Each new row is followed by what is left after taking away its nearest point in the smallest flat space through zero that holds the last named rows.

J17 (3 x 6):
[[ -6 -18   0   6   3  11]
 [-20 -19   4   3   9  -8]
 [ -6 -32   1  28  37 -35]]
New rows:
[ 25  -7  -1   9 -38   8]	[  7 -13   4   8 -29 -14]
[  0 -22   7   5 -17 -16]	[  8 -13   5   2 -22 -12]
[  6  -6 -13   3 -11  11]	[ -1  -3 -11   1  -7  -4]
[ -4  15   0 -28  -3   1]	[  3  -2  -3 -12  10   2]
[-1  5 12 -2  0  1]	[ 1  2 11  1  2  2]

J605, 3 rows:
[[-38  17 -26  -3  -5   5]
 [ 10  28 -35 -23  23  12]
 [ 38  26 -32 -31 -27  25]]
New rows:
[-12  16   0  -6  26  13]	[-4  7 12 -2  2 14]
[ -6  21  -8 -22 -25  14]	[ -4   7  12 -11   0   1]
[-18 -15 -17 -19  11 -25]	[ -2 -19 -11 -21  -3 -22]
[  8 -24 -10  -1  -4 -25]	[  3 -17 -19  -5  -3 -22]
[  4 -13   2   9  -3  -6]	[ 2 -6 -8  4  0 -3]
[-2 17 11 -9 -2 -7]	[-2 15 13 -8 -2 -8]

J897:
[[ 25   5 -16   6  -8 -13]
 [ -8 -22   7  -6 -23 -13]
 [-25   7 -15 -47  12 -19]]
New rows:
[ 2 -9  1 23  6 20]	[ -2  -9 -10   2   3   4]
[ 21  -2 -16  15   1  -1]	[-1 -8 -7  2  4  2]
[  6 -12  -8 -11  12   7]	[  8 -16  -5  -6   8   8]
[  8 -10 -19   3   6 -20]	[ -3 -12  -7   8  12  -7]
[ 22   7  12 -12 -10  13]	[ 15   6  13 -18  -9  12]

J136:
[[ 16  12 -47   2 -18  -6]
 [ -1   2 -21 -23 -23 -12]
 [-14 -10   9 -20  -6 -21]]
New rows:
[ 6 -3 35 40 -1 -1]	[  7   1  14  16 -26  -7]
[22  5  3 13  7 -8]	[17  4  8 -3 -2 -7]
[-22 -12  18  -1   1 -15]	[-9 -1 -1  6 -6  2]
[-5  0  5 -6 17 -5]	[-1  5 -4 -8 11  1]
[-13  19  10 -27 -21  21]	[-10  14   1   2   0  -2]
[-24  -8  -2  32   1 -16]	[-22  -1  -2  15 -15   4]

J307:
[[-15   1   6  -7   1  33]
 [ 29  16  -5  29  -9  -6]
 [  7  40 -18  -1   8  16]]
New rows:
[-18  18  25  -4  13 -14]	[-11  17  28   7   8 -10]
[ 23 -25  22  10  20  26]	[ 22 -10   7  -4  31   7]
[-13   7  -1 -16  18 -12]	[-2  3  7  4  8 -2]

J817 (3 x 6):
[[ 14  17  25   5  18 -23]
 [ 18  20  22 -28  11  23]
 [ 12  22  31   5   7  13]]
New rows:
[ 29 -14   4   5   1  26]	[ 27 -19  -2   9   5   6]
[ 29 -28  -2  -4 -20  19]	[ 33 -24   6   4 -12   0]
[ -8 -22   0   6  38  -8]	[ -9 -19   4   6  32  11]
[-29 -11  -8  -7   4  -3]	[-22   0   7  -5   9   0]

J300 (3 x 6):
[[  1  32   2 -25  21  -3]
 [-14  17 -54  -8  32  -7]
 [ -5  11   0 -30   7   2]]
New rows:
[ 15 -16   4  19  -8 -10]	[ 10  -5  -2  -4   1 -10]
[ -2  -6  17  15 -25  12]	[-7  9 -2  3 -8  9]
[-13 -17  10 -18  15  11]	[ -7 -11   9   2  20   7]
[ 4  6 -4 -3 18 -2]	[ 4 -6  2 -1  8  1]

J506, 3 rows:
[[ 12   5   5  -4   3  18]
 [ 31   0  10   6  -5  16]
 [ 19 -25  -2  15   0  -3]]
New rows:
[-9  0 11 11 10 14]	[-9  1 12 15  4  5]
[ 23 -26  -8 -19 -10 -13]	[ 11  -8  -6 -30  -9  -8]
[  2 -16   6  18 -21 -12]	[-8 -5  5  3 -9  7]

J714 (3 x 6):
[[-11  22  -4  -6   8 -17]
 [  3 -27 -13 -18  12 -20]
 [ 21  13  13  21 -21 -24]]
New rows:
[ -8  11  17 -38   5 -10]	[  4   2  25 -26  -7   1]
[-18  22   7 -17   1 -38]	[-9 -3 13 -9 -8 -3]
[ 16  -9   6  -7   7 -32]	[ 4  1 10 -3  7  0]
[-38  12 -12   2  -1  18]	[-16  -6  -9   9 -12  -4]
[10 -6 -2 14 -1 -2]	[ 1  0 -5  8  6  0]
[ 1 12  1 10 38 -2]	[11  1  5 16 30  1]

J270:
[[  3   4  16   2  -1  -3]
 [  1 -17 -10  33   5  -2]
 [  1  52 -13 -20  48  31]]
New rows:
[  9   8  -9   7 -18 -19]	[ 10  17 -10   6  -9 -14]
[-18   5  16 -26   1  21]	[-17 -10   9  -1   2  18]
[ -2 -22  15  -3 -12  -8]	[-2 -8  4 -4  6  3]
[-16  -9   4 -25 -12 -26]	[-13  -1   0  -3  11 -17]

J66, 3 rows:
[[ 14   6 -16  16  15  23]
 [-23  14 -16  -7  -1 -41]
 [-31  -7   3  -4 -31   1]]
New rows:
[-26   3 -17   7  -3  21]	[-8 -1  2 -5  9  4]
[ 21  -8 -18 -22   4  26]	[  7  -6 -19 -29  -3   7]
[ 11  -6 -18 -14   6 -26]	[  8 -14 -15  -9  -5  -2]
[  7 -10  19 -16  26  16]	[-15  -3   2 -12  17   8]

J843:
[[  5 -18  14 -13  16   3]
 [-12  -9 -12  11 -13 -18]
 [-28 -19   3  -3  -7   7]]
New rows:
[ 19 -22  22  12  25 -22]	[-3  1 14 19  5  0]
[-11  -7 -23   3 -14  25]	[  9 -11 -19   0  -1  13]
[-17   0 -17 -14  23   7]	[-10   5 -22  -9  21  -1]
[-16 -24  18   8   2  23]	[ 5 -6  7 19  0  7]

J309, 3 rows:
[[  6 -22  -8 -15 -17  -7]
 [ 17   1   6   9  -4   7]
 [ 24   5  36  11 -34  34]]
New rows:
[ -5 -16 -26 -26  23  10]	[  4  -6  -8 -15  15  27]
[12 18 -7  3 17  8]	[  5   7  -6 -11   2   8]
[ 10 -25  -7   9  22  17]	[ -5 -22   0   2  16  22]
[-14   6 -10  24 -13   5]	[-10  -1 -15  21 -15   1]
[-14   0  25   8 -12  -3]	[ -4  -6  11  10  -2 -14]
[ -3  -3  23 -24  -6 -14]	[  7   3  20 -12   7 -16]

J636 (3 x 6):
[[-38   4  -1 -20  -7  21]
 [-19  -9  11 -11  -9 -26]
 [-15  11   8   9 -10 -23]]
New rows:
[ -7 -10  17  -2  -3  -4]	[ 0 -4 13  5  0  5]
[16  2 25 -5 -5 23]	[  9   4  30  -3 -10  10]
[-24  -2  25  24 -14   4]	[ -4 -16  21  18  -5  12]

J212 (3 x 6):
[[ -2 -29 -31  16   6 -16]
 [-30 -28 -23   8  26   6]
 [-15 -14  -5  12  -4 -14]]
New rows:
[ -8  12  12 -31  -1  -6]	[ -4  -1  -4 -24   1 -14]
[-30 -27 -15 -12  33 -12]	[  0  -2   3 -19  10 -18]
[ 18  11 -19  20  -9  12]	[-2 11 -9 21 -8 14]

J422 (3 x 6):
[[ 15  19 -15 -10  21  -8]
 [ 25 -27  25   1   0  -2]
 [ 20   6 -18  -1  -8 -40]]
New rows:
[ 19 -22  -2 -24  -7 -11]	[ -2 -11  -9 -24  -6   3]
[ 25 -17 -26  11 -25  18]	[ 22  -9 -30   8 -16  26]
[  5  -5  -2 -17  -1   6]	[  1  -4  -5 -15  -6   3]
